The rows of a group lie close to one hidden flat surface of 11 dimensions, which passes through zero. Surfaces can cross.
Known rows, each followed by its group:
[-10 -16  12  14 -20 -52  29  -2  26  28 -19   2  24  -5 -10  10 -37 -10
  26] => k_557
[-16 -37 -20  19 -40 -20  21  49   7   7 -66  20  72  10  25  13 -67 -45
  20] => k_205
[ -1 -21 -48 -18  -7  -3  16  46 -45   9  48   5   9   6  29  -3  21 -13
 -44] => k_266
[ 42 -10  33   2  40  27 -22 -16  20  -1  48  11 -24  46  -3  13  38  18
 -15] => k_656
[ 19 -67 -16 -14  30   3  24  30   5   0  37  15  -6  44  -9   4  12 -19
  -5] => k_557
[ -8  29  -4   0 -19  44   4  17 -62 -45 -28  36 -36  -5 -19 -36   9  -2
  -6] => k_738
[  6 -17  22 -41 -18  -4 -50  22 -38  -6  -8  -7   5   5  14  -5  33  18
 -12] => k_485
[  8 -13 -61  39 -19  13  13   2 -36   1  12  21  -6  21  11  44  21 -11
  -4] => k_485
[ 28 -44 -25 -14   0 -14   4  31  10 -19  -3  14  16  12  -4   0 -13  -2
 -18] => k_757
[  8  32   1   0  10 -32 -21 -33 -17 -13 -25 -29  12 -55  26  -7 -36  31
 -12] => k_656
[-41 -13  28  -3 -29 -30 -40  30  13  12  -5  23 -22  -1 -43   4  33  39
  -1] => k_485
[ 34   8   0 -12 -11   7  -2  -5   2 -22  -4   2 -27  -7 -24   1  13  14
  -7] => k_656
[ 16  13   5  15  -6 -37 -37  -7 -30  -6 -32  14  22  -2 -34  -5 -31 -19
 -13] => k_266
[  7  13  45 -13 -45  -3  30  -1  33  26 -13  12 -27   5  26  18  10  28
   6] => k_757
[ 15  26  10   8  27  46  -5 -29 -19 -13   3 -16  -1   7  -6  -6   2 -19
  26] => k_757
[ 47  45  49  -8  11  45  91  36  -2  -4  18   8 -51  18 -20   5 -37 -15
 -22] => k_656
[-28  -9 -21 -35 -18   8  -3  65 -15   6   4 -27  40 -12 -18 -18   1 -43
   3] => k_557
[-29  -4 -30  59   8 -13  40 -31 -61  18 -35  29  -2  33  -3  27 -38 -61
  32] => k_205
[-52  38  28  20  -2  -2  12 -49  16  55  -1 -20  12   5  55   3   2 -10
  22] => k_738
[ 22 -15  -3  20  38  24  62 -20 -29 -18  -3   6 -52  13  20  30 -29   9
   5] => k_205
[  2  34 -33   7  -7 -26   2 -25 -11  28  -6 -17   8   4   0   7 -10 -48
 -40] => k_205
[-42 -43 -16   6   3 -52  32  33  -3  20  17  21 -28  -5 -29  13  -9  11
  -4] => k_557
[ 21  36  60 -10  66 -15 -28   5 -32  -4 -14 -46  -4 -12 -55   3 -66  -5
 -23] => k_738
[-33  29  26 -39 -21  -4  10 -14 -34  27  -1  20 -14  25   7 -56  35 -43
 -25] => k_738
[-23 -17 -23  32  16 -33  35  19 -62  25  29   0  -1  -8   7  35 -26   1
   5] => k_205
[ 10 -65   0  -8  -1 -20  -3  43  31  22  11  17  17  38  60  28  -3  24
 -36] => k_757
[-12  25  40  39  23  40  35 -31 -10  51  26   2   6  62  32  20  10 -48
  27] => k_266
[ 30 -29 -16 -18 -23   6  32  81 -23 -44 -16  47  11  -1 -35 -24 -36 -19
 -12] => k_738
[  0   1   5 -12  -5  23  25  12  21 -10 -21   0 -14  10  -9  -7 -13 -12
   9] => k_757
[ 36  52  23   5 -44   7  21 -49  -5   1 -33 -14 -14 -17  43  20  -3  12
  10] => k_738
[-24  35  21  32  17 -16 -51 -14   7  18  -2   3  51  -8   2 -20 -14   2
  -8] => k_757
[ 18 -32   3 -18 -19 -14  18  13   7  22  11  14  -4  36  -4   9  20 -21
  -7] => k_485
[ 81 -49   7 -31   5  -4   1  22  47 -26   5  16  20  28  32  -5 -16  15
 -40] => k_757
[ -2  18 -28   6 -12 -16  24  47  21  20  18 -26  64 -36  -3  -1 -40 -29
   3] => k_266
[ -6  16 -52  13 -41   1  11  13   6 -11 -22  -2   5 -29 -19  12  -8 -18
   3] => k_266
[  6  26 -27  32 -11  35  -5  -3  -3  10  19   8 -38  30 -30  46  39 -13
 -17] => k_656
[-17  15  23  12  -2  -2 -24  31 -29  12 -16 -17  10   3 -43  25 -11 -12
  15] => k_485
[ 18 -29 -12  -2  19 -42  30   6  25  31  10  -8 -25  28  -5  39 -27  -7
 -42] => k_266
[-15   9  -4  31   7   2  -2 -22 -14  -7 -20  15  13  -1 -10 -10 -16 -22
  23] => k_757
[ 31 -18  33 -50 -51 -28  16  28  33  11 -22  11  16  13   4 -20  -3 -12
  -8] => k_738
[-53   1 -10 -27 -55  14   7 -11 -19 -18 -66  -9   0 -38  17 -28  13  -9
  65] => k_656
[-13   7  25  26  34   9 -56  -6   9 -17   0   4  10  -1 -72  -7   8   9
  30] => k_266
[  5  26  13  30  -7  -4 -23 -52   9 -12 -37   8 -26 -16  20  15  -4  44
   1] => k_557
[ -6  -1 -50  10 -62  -7  52  -3  20   9 -26  15   1  -3   7  14   0 -35
  19] => k_266
[ -4  40  23 -13  -7  43 -44  45   9 -11  -4   4 -36   8 -36  12  19  18
 -55] => k_757
[ 31 -17   1 -20  -1  38  20   0  40 -10 -18  12   9  47   6  -7   0 -41
  -3] => k_205
[ 24 -11   3  -6   6  10  12  -5   8 -18   8   6  16   6 -29 -25   5 -26
  35] => k_266
[ 25  54 -23   1   5   0  37  12 -30   0  49   3 -24 -28  10 -12 -12   9
 -66] => k_557
[-14  32  13  -7   5   8 -21  20 -15  39  44 -22   0  13   2  19  28  -3
 -37] => k_557
[  0 -13  13  -1  -7  27  -2  12 -22  -5  14  28 -41  32   5  11  43  17
  -3] => k_738
[ 21 -14  -8 -30  -2 -37  16   4  17  13  29 -34 -10 -32   6  11   0  25
 -16] => k_205
[-33 -21 -33   3 -44  16 -35  30  -5 -19 -74 -20  21 -18  10  40  -6   3
  29] => k_656
[ 18 -39 -15 -31   5  35   7  19 -44 -28  19 -17  24   0  27 -14  20 -11
  36] => k_266
[ 34 -42  10 -18   0   2  31  14  24  15  31  10  47  39 -19 -17  12 -54
  39] => k_205
[-26  35  13  42  10   7 -27 -27 -35  44  27  -2  -3  29  22  26  23  -7
 -10] => k_557
[ 27  -1 -30  16  16  49 -17 -11   0 -28 -15 -12  39  19 -11   4  -6 -46
  20] => k_656
[-24  28 -11 -10  12 -14  91 -18 -26  26  37 -28 -43 -27 -16 -10 -10 -29
  14] => k_757
[ 29 -45  23   7  10 -42 -29  26  38  -8 -10 -10   0 -11 -47  49 -24  49
   9] => k_738
[ 12  37  49   1   8  35  50 -31  38  -3  44  42 -43  15  20 -38  23  26
   1] => k_557
[ 44  35   3  18 -16   0  30  15 -11  15  -4 -12  -6   1 -10  48 -37 -11
 -23] => k_656
[ 33  18 -34 -11 -29 -46 -26 -24 -63 -41 -43  12 -33 -29 -79 -18  -1 -11
 -15] => k_485
[-25 -45 -14 -28  11  22 -31  23 -13 -17 -27 -28  34  11 -11 -14   6 -34
  39] => k_557
[ -9 -40  -6 -10  -7 -22  11   4  33  -9 -24  17 -20  -8  37   5 -13  45
 -17] => k_757
[-19  46  34 -10 -21 -55 -29 -15 -10  -5 -39  -8   3 -61 -31 -41 -28  27
   0] => k_485
[ 55  -4 -30 -19 -22 -34  -1  32 -47 -10  11  -3 -10  -8 -36  14  -3  -9
 -45] => k_485
[ 83  10  -6 -34  29  21  53 -12  -3 -12   9 -35 -33  19 -10  18 -31 -34
 -44] => k_485
[ 42 -37   4 -40 -27  28 -18  22 -15 -32   0  29 -35  39 -24  -1  59   5
  -8] => k_738
[ -1   5 -10  -6   0  23   4   5  23   9  21  -8 -21  12  12  19  24   9
 -25] => k_656
[ 12  21 -20  -7  -8  -4  33   7 -57   9  30  -2  17 -13  43 -20  -8 -19
 -20] => k_266
[  9 -15  -3   6   1  -2  45  -5  15  -5  -7  21 -11  13   3  -4 -19 -15
   6] => k_205
[ 28 -24 -19   9 -16  45  70  11   4 -17   5  12 -17  18 -19  22   6 -26
  50] => k_205
[ 14 -25  16   2 -37 -28  -3  -6 -26  -7 -30  14  17   6 -27   5   5 -10
  54] => k_656
[ -3 -13 -28   3 -20 -14 -51 -51  -3  -6 -13 -15  20  -9   8   4  44   6
  25] => k_656
[ 52  -5 -18  -9  15  25  15   1   3 -22  43  -4   9  -3  38 -12   8  11
 -25] => k_485
[ 18 -21 -13 -18   5 -51 -15 -33  66  14  19 -23  27 -14 -17 -14   7  -3
   2] => k_738
[ -7   6 -40  15  -5  29 -13   3 -17  -9  17  33 -22  36 -59  -8  49 -47
 -11] => k_205
[ 42   8   5  -2 -14  10 -41  -3  26  10  16  -7  11  20  30  27  27  18
 -42] => k_557
[-10  26 -16  13  37 -28  38 -35 -46  16  46  -3 -42 -23   5  -4 -11   6
 -27] => k_757
[-30  17   7 -28 -10  29  10  41 -14  -3 -13 -38 -20 -37  -6  13  -5  15
   8] => k_557
[-20  -1  24  22 -26   0  -7 -14   2  21 -18  17  10  18  17  18  11   2
  28] => k_757
[ 15  -6  15  -8  26  41  35  11  43 -28  34  23 -17  -4  22 -28  -4  39
  -4] => k_738
[-20 -32 -28  -2  26 -18 -39  23 -26 -21  -1  24 -35   0 -10   1   3  35
 -58] => k_205
[ 21 -21  -1 -24  -3  -9  20  47  -7   0  -6 -15   8  -7  22  20 -33   6
 -25] => k_656
[-15  13  -4  23  41 -31 -27 -61 -64  12  14 -20 -32  -5  -5  18  11  12
  -3] => k_205
[ 29  59  25  32  -4   7  35 -42  -5   0  26  15  15 -15  15 -21 -12   0
  17] => k_485
[ 13  -8 -45 -33  -5  15  21   1  15 -16  34  12  -3  -6  28 -40  33  -6
 -31] => k_738
[ 16 -16  42 -50  39 -22   8  35  25   4  14 -15  -9  18 -85 -29 -22 -33
 -16] => k_485
[-19   3   6  -5 -15 -68  34 -30  18  15 -25 -12 -31 -45  18   6 -37  41
  -6] => k_266
[  6  33  -1   7 -24  38   9  -5  13   4 -23  -5   9   9  32  15  -4 -15
   0] => k_266
[ -5 -28 -36  25  82  68   8  26  44 -35  23 -16  25  12 -41  -7 -28 -36
  29] => k_485
[-27 -65 -44  -7  45 -25  85  -1 -12 -38 -25  22 -23 -31  35 -36 -76   4
  20] => k_557

New rows, each followed by its group:
[ -9 -27 -30  13  38  -3 -39   5 -22 -31  -4  10  41  -1 -21 -25 -13 -21
  12] => k_656
[-20   0  17  23  11   9 -13   6  28   4  -5  24   5  18 -15   5  -5   8
  11] => k_656
[ 31  -6 -26 -17 -55  -2  13  31 -28  -2 -14 -17  17  -7 -38  28   9 -42
  25] => k_757
[-36 -27  13  43  12 -31 -12   5  -7  13   1  37   8  16 -60   7  -3  -6
  37] => k_738
[ 36  24 -15  24 -27 -20  16 -44 -25   4  17   5 -30 -11   6  29  16  18
  -2] => k_738
[-23   4   0  -9   9  -3  27  -3 -11  23  37  -8 -24   0  -9  -5  28  -8
   9] => k_757
[-40  13 -21 -17  -7 -16 -17  13   4   6   1 -35  -1 -48  -8  -1   2  19
  -6] => k_757
[  9  39  52 -35  -2  76  68  15 -13 -23 -22 -16 -50 -10  29 -12 -19   7
  11] => k_656
[-17  28  -2   0  37  48  17  20 -58 -28  -2  -8 -44 -13   4   0 -23  10
 -25] => k_656
[ 47 -13 -32  10  -2  18  -1  -5  -7 -25  16  31   4  30   5  -2  18 -11
 -18] => k_557
[ -8 -16 -21  22  -2 -21  36  16  12  25  13  12  38  12  -7   5 -24 -46
  17] => k_485
[-15 -28 -25 -30 -25  -5 -13  -2  61  20 -25 -13 -23  25  22  21  29  -5
 -31] => k_205
[-13  36  54 -11  27 -20  -6  26  -1  27  20 -28  21 -24 -10 -12 -38  12
 -15] => k_485
[-13  27  30  19 -28 -28  55   5  30  35 -12  19  49  -7  13 -24 -54 -34
  28] => k_205
[-62   9 -49  31  20  21   4  26  -5 -30   7  19 -14 -47  17 -14 -17  41
 -16] => k_738
[ 56 -26  -3 -32 -14 -89   7  -2   1  15  22 -12  26 -22  -1  -6 -19  12
 -27] => k_656
[-10  10  14 -12  23 -65  38  -9  13  33  21   6  -9  -6 -42 -38 -34 -27
 -25] => k_485
[-37  20  27   0  26   7   1  -3 -13  43  40 -12  -1  21  22   4  17  -9
  -9] => k_557
[ 63   9  28 -18  18   9  21   0  -3 -21   0 -33  33 -24  14  -8 -49  -3
   5] => k_205
[ 12 -13  25 -20 -30   1 -23  38 -32  22 -13 -20  31  18  17  32   5 -10
   2] => k_485
[-18  12  10   3  -7 -24  -2 -22  31   3 -25   1 -43 -20  -1  11  -7  40
 -16] => k_266
[ -4 -29  -7 -38   5  40  25   1  27   8  11 -21  39  25  43 -33  21 -48
  30] => k_656
[ 15 -25  -8  -8 -28  44  35  38  38 -41 -35  21 -24  -2  -1   5  -9  19
  19] => k_205
[-32  34  63  -7 -20  15 -29  -8  20   6 -48 -24   3 -27  24   0  -9  37
  28] => k_485
[  5  33  23  -9  21   8  12  -1  15 -18   4  -2 -33 -26   5 -23 -24  37
 -33] => k_656
[ 89   1  14   3  18  12 -24 -24 -25 -14  29 -11  32  26  30  10   4  -1
 -12] => k_757
[-27  -1  41  25  16   6  59  21  21  26  28  42  11  14  14 -21 -31  -4
  21] => k_738
[-42 -29 -19   6   6 -13 -44  11 -29  -6  24  29  16   2   2 -31  39  15
   2] => k_485
[ 15   8  21  -9  25  12  -6 -23  -7 -15 -17 -29 -15 -12 -11   8 -20   7
  12] => k_557
[ 17 -16 -18  21  18   6  20  -9  10  -2  45  16 -11   9  -1   6  14  13
   3] => k_738
[  8 -34  28 -11  -7  -7 -19  11  14  13  -8   4  13  38 -25  10  14 -17
  21] => k_738
[-15 -28   1  -3  11  -7 -64 -10  18 -19 -27  -9  31 -11  23  -7   5  31
  14] => k_656
[  7 -36  14 -14 -21   1  46 -11  52  -2 -37   0   8   4  50   1 -26   5
  40] => k_757
[ 25  27  54  -7 -43 -40  28 -13 -15  14 -27  -8 -26 -26   7  27 -21  41
  13] => k_656
[-22 -47 -34  36 -25 -10  30  75 -15  19  -1  21  21   4  27  54 -31  11
  -1] => k_738
[-18  20   5 -23   4  10  -8  -2   7 -24 -34 -32 -19 -52  23 -14 -25  41
  -9] => k_557
[-16  39 -22 -17 -16  29   5  56 -23   9 -20 -53 -25 -28  -5  41 -17  -8
 -38] => k_757
[-34  33  22  25  28  -5 -28  14  38  14 -16  11  60   4 -15 -41 -55 -31
 -16] => k_757
[-16 -22   8   3  43   1  -4  -8 -31  11   5 -20 -10  18  -5  18  -6 -10
  14] => k_557
[ 27 -15  12  -1 -22  25 -55 -12  32 -45 -71   9   5  18 -40   2   7  -4
  31] => k_266
[-22  11  40 -19  38 -13  -4  21  13  25  18 -31 -11  -9   2   6 -23  17
 -30] => k_485
[-13  -9 -14   9 -45 -32   4 -24  34  12  -2  23  11  -7   4 -12  26   6
  21] => k_738
[-50   1 -19  25   3 -42  16 -49 -27  26   4 -19  17 -37  30   1  -5   1
  48] => k_757
[ 19   2  18 -41 -19  -6 -12  14  -9   8 -18 -18  -8   9   9   5   4  -1
 -28] => k_738
[ -8  45  47  13  20  -8  17 -19 -29  41  49  -8  32  -5  65 -20 -12   6
  -2] => k_485
[ -3  16  19  -4  -8   5 -31   0 -35 -17   7  23  26  -5  -2 -50  18  -3
   6] => k_266
[ 10 -31 -23  -5  -7   7  -9  40  28 -15  -8  13  14  14 -29   6  -1 -13
  -6] => k_656
[ 35  17   9  25 -28  20  23   7  87  29   2   6  19  38 -10  38  -9 -30
  -6] => k_656
[  3 -47 -34 -18   0 -56   1  -1  -1  14 -14 -38  -7 -18  16  38 -14  19
 -17] => k_205
[-47   3  -3  21  12  -2   4  22  14 -16 -18  37  13  -8 -32 -39 -32 -12
  11] => k_656
[ 39   4   3   3  33  41 -29 -26   6 -50 -24 -25   6  -8 -43  -1  -9  -2
  35] => k_738
[ -9  10 -18   9 -21  -1  21 -24 -32  -6  -9  17 -18  -6  13  -4   8 -11
  10] => k_266
[ 29  -2 -42  17  25  -1  38 -17   8 -21  25  16  -2   6 -29 -16 -17 -33
  -3] => k_485
[-13  19 -20 -22 -14   4 -42 -13  24  20   2 -31 -19   7   7  12  47   1
 -42] => k_205
[ 35   3 -38  21  11  21  33 -38  -8 -28  -3   9   2   2  -7 -11  -9 -37
  15] => k_485
[ -1   7  26  15 -28 -12  31   0   9  16 -12  19  20   3   6  -3 -20 -12
  30] => k_738
[ 18  18  25  47  -6  18  26  24 -47  -3 -37  11  12  16 -31  44 -53 -27
  24] => k_656
[-51 -25   6  26  -5 -19 -18   8  16  31 -18  15  37  12  18   7  -9  -3
  26] => k_656
[ -6   6 -11  25 -31 -14 -33   5 -52   2  17  34   1  -2  -6   6  38  21
  -1] => k_485
[-17 -25 -18   2  13 -29 -39  11 -29   0  -3 -10 -13  -2 -47  21  10   4
  -6] => k_557
[ -6   5 -24  18  43 -13  -6 -10 -54   6   6   9 -20  19  12  11 -21 -14
 -58] => k_205
[  1  37   8 -16 -31  31   4  29   4  -5 -21 -36   4 -33  12  18  -9   5
  -4] => k_557
[-11  -7 -11  -9 -66   5  16  36   4 -16 -31  28 -44   0 -52  18  23   7
  18] => k_656
[-60  16 -42  66 -10 -38 -24  29  37  31  -6  30  23  -8 -34  22 -30  -6
 -32] => k_656
[-15 -27 -21  30  30  17  -2  19 -21   8  37   0 -12  23   7  41  14  12
  -3] => k_738
[-23   8  12   9  48  28  -6 -23 -16 -28   9  23  -5   4 -16 -55  -2  -9
  17] => k_656
[ -6   2   1  17 -17 -22 -23 -22  41  27  -4  -4  15   2  12  18  15   8
   3] => k_656
[ 21  -2  16  -4  -5  63 -22  -8  42 -18 -22 -12  -9  23  15  28  28  14
  15] => k_656
[ 14 -21   3 -14  14  14 -52 -23  -9 -22  11   7   3  24 -47 -21  52  -8
  28] => k_205
[  4  -8 -39 -18 -24 -16   4 -42 -28 -17  -8 -59   2 -66  22  13  19  23
  60] => k_757
[ 22 -27 -18 -11  11 -17  11 -20  74  -1  41   4  15  -7  -1 -29  15  15
   7] => k_738
[ -7 -22  -5 -21  -8 -25 -13  31  10  12  -9 -15  28  -6 -13   3  -9 -14
   3] => k_557
[-54  17  13  15   9  17  22   1 -45  33   9  -8  16  14   3  -7   2 -45
  40] => k_557
[ 16  -8 -17 -30 -34 -70  51  13  65  39  22   1  29 -16 -18 -24 -18 -31
 -26] => k_205
[ 18  26 -42  -9 -29  10 -12  24 -26 -24  19 -37  -8 -54 -40  23  23  16
   2] => k_205
[-27  57  16  -7 -50   4  40 -15  47  28 -14  -8 -34 -26  22   0   6  13
  -7] => k_656
[ 40   7  10 -60  20  31   4  -5  -1  26  38 -53 -18  33  62  12  31 -10
 -66] => k_738
[ 29  -5  19  16 -23 -33  -6  12  51  21  -2   8  19   9 -13  29 -19  16
 -13] => k_656
[-11  -2 -32  11  -5 -26 -36   5 -18 -13 -10   5  24 -21 -32 -10  -4  -9
   5] => k_757
[ -5  25  -6  12 -39  39  -8 -20   4 -25 -67  -1  34 -16  26  -9 -12 -13
  48] => k_557
[ 11  16  27  17 -17 -24   2   0   4  23  11  36  20  26 -23  -9  -2 -21
  -8] => k_757
[-66 -19  -7  22  -1  24   0  19 -26  52   1 -20  17  33  46  54  22 -22
  31] => k_757
[ -8 -38 -32 -29   3  -6  -9  -6 -14   0 -25 -19  44   4  58 -20  -8 -26
   4] => k_485
[-42  10  62 -16 -28  45 -26  16 -13 -10 -52  25 -36  21   9  -5  22  27
  18] => k_738
[-30  -2 -14 -45   8  18 -52  23   8 -20 -32 -30  -5 -14   8 -25   6   6
 -31] => k_738
[  9  37  13 -21  19   5  15 -23  -7  28   5 -40  25   7  32 -16 -20 -46
 -18] => k_738
[ -4 -10  15   2   5 -39  20  -6  14  12  22  19 -14   5 -37 -12  -2   3
   0] => k_557
[ -8 -12  -5  41  63  22 -20  -2  -2 -21  16 -10  -7  -1 -33  24 -10  23
  18] => k_738
[-53   8  41 -30  21  11  15  28 -23  26   8  23  14  36 -10 -68  -3 -62
  -7] => k_738
[ 25  24  41 -26  19   1   5 -18  32 -22  35   9 -30 -25 -11 -46  12  44
 -13] => k_205
[-31 -23 -14 -17  26  59   2  22 -37 -27   3   0 -17  17   3 -22  22 -17
  12] => k_656
[ 12   9  26  34   3  44 -31 -39 -33  -6 -66  -9 -11  47  19  53  -7 -17
  18] => k_266
[ -8  -3  37  24   6  -2  -6   1   3   6   0  16 -27   3 -12  20   1  39
  17] => k_738
[ 11  14 -25   1 -22  -6  33  42  32  18  16   2  -5   6 -23  19 -12 -14
 -39] => k_656
[ 28   4 -23  -8  63  38  18 -28 -16 -34   8 -25   4   8  -9 -20 -22 -43
  -1] => k_485
[ 31  -6  -3  29  17 -19 -42  14 -13  -1  11  31  38  31  -2   2 -12 -10
 -39] => k_757
[ -5  -8  35   7 -54 -19 -37  52  13   9 -15  19  46  -5 -51   9   7  11
  40] => k_485
[  7  -5  12  30  33 -16   0 -19 -14  15  27   6   6  24 -49   5  -3 -29
  25] => k_738
[  2  22  34  28   3  -5 -18 -11  37 -15 -18  23  -2 -12 -28 -12 -28  26
   0] => k_656
[-13   2 -36  16   1  18 -13  56   8 -43 -51   6  12 -24 -33   2 -48  -5
 -18] => k_656
[ 48 -11  22 -12   3   9  11  28  78 -22 -11  14  26   5 -30 -21 -36  -6
  -2] => k_656
[-14  26  11 -21 -10  -3 -15   7  -2 -11  22  14   2 -13 -54 -59  30 -12
   4] => k_557
[  8 -26   3  -5  14   5  16  -7   8 -12  -9  17 -15  23   7  -2 -11  -3
  -2] => k_205
[-20  33 -11  21  19  61  16   5 -65   0  37   1 -56   9  10  26  28   6
 -18] => k_557
[ 56 -18  -8 -18 -10   8  30   6  10 -14  28 -14  24  -2 -35  -7  10 -30
  37] => k_205
[ 60  15 -14  -6 -35 -27  12 -17  -7  15 -25 -50  34 -18  26  45 -36 -21
  -1] => k_738
[ 19   0  17 -20  -5   4  -1 -11  15  -6  -9  -3   5  -1  17 -17   4   4
   4] => k_485
[-17  10 -48   2 -25  -2 -25 -48  19   3   4  -7   0 -10  -8 -13  53 -14
  11] => k_656
[-22 -17  -2 -52 -22 -14 -31  23  23  19 -22 -30  11  -1  25  -5  17   1
 -32] => k_738
[ 16  -3 -22 -37 -15  24   2   6 -17 -34   2 -26 -55 -29 -14  15  38  29
  -2] => k_757
[-46  24  46   2  -6 -58  49   8 -47  11  -4  40 -34 -39 -22 -41 -48  23
   4] => k_656
[ 12   9 -15  12   7 -42  36  18  12  26  59  11  18 -22  17 -11 -22  13
 -44] => k_485
[ 20   4  -1 -45  -5  19  54   4  -4  22  32 -62 -18 -17  41  25  11   6
   5] => k_757
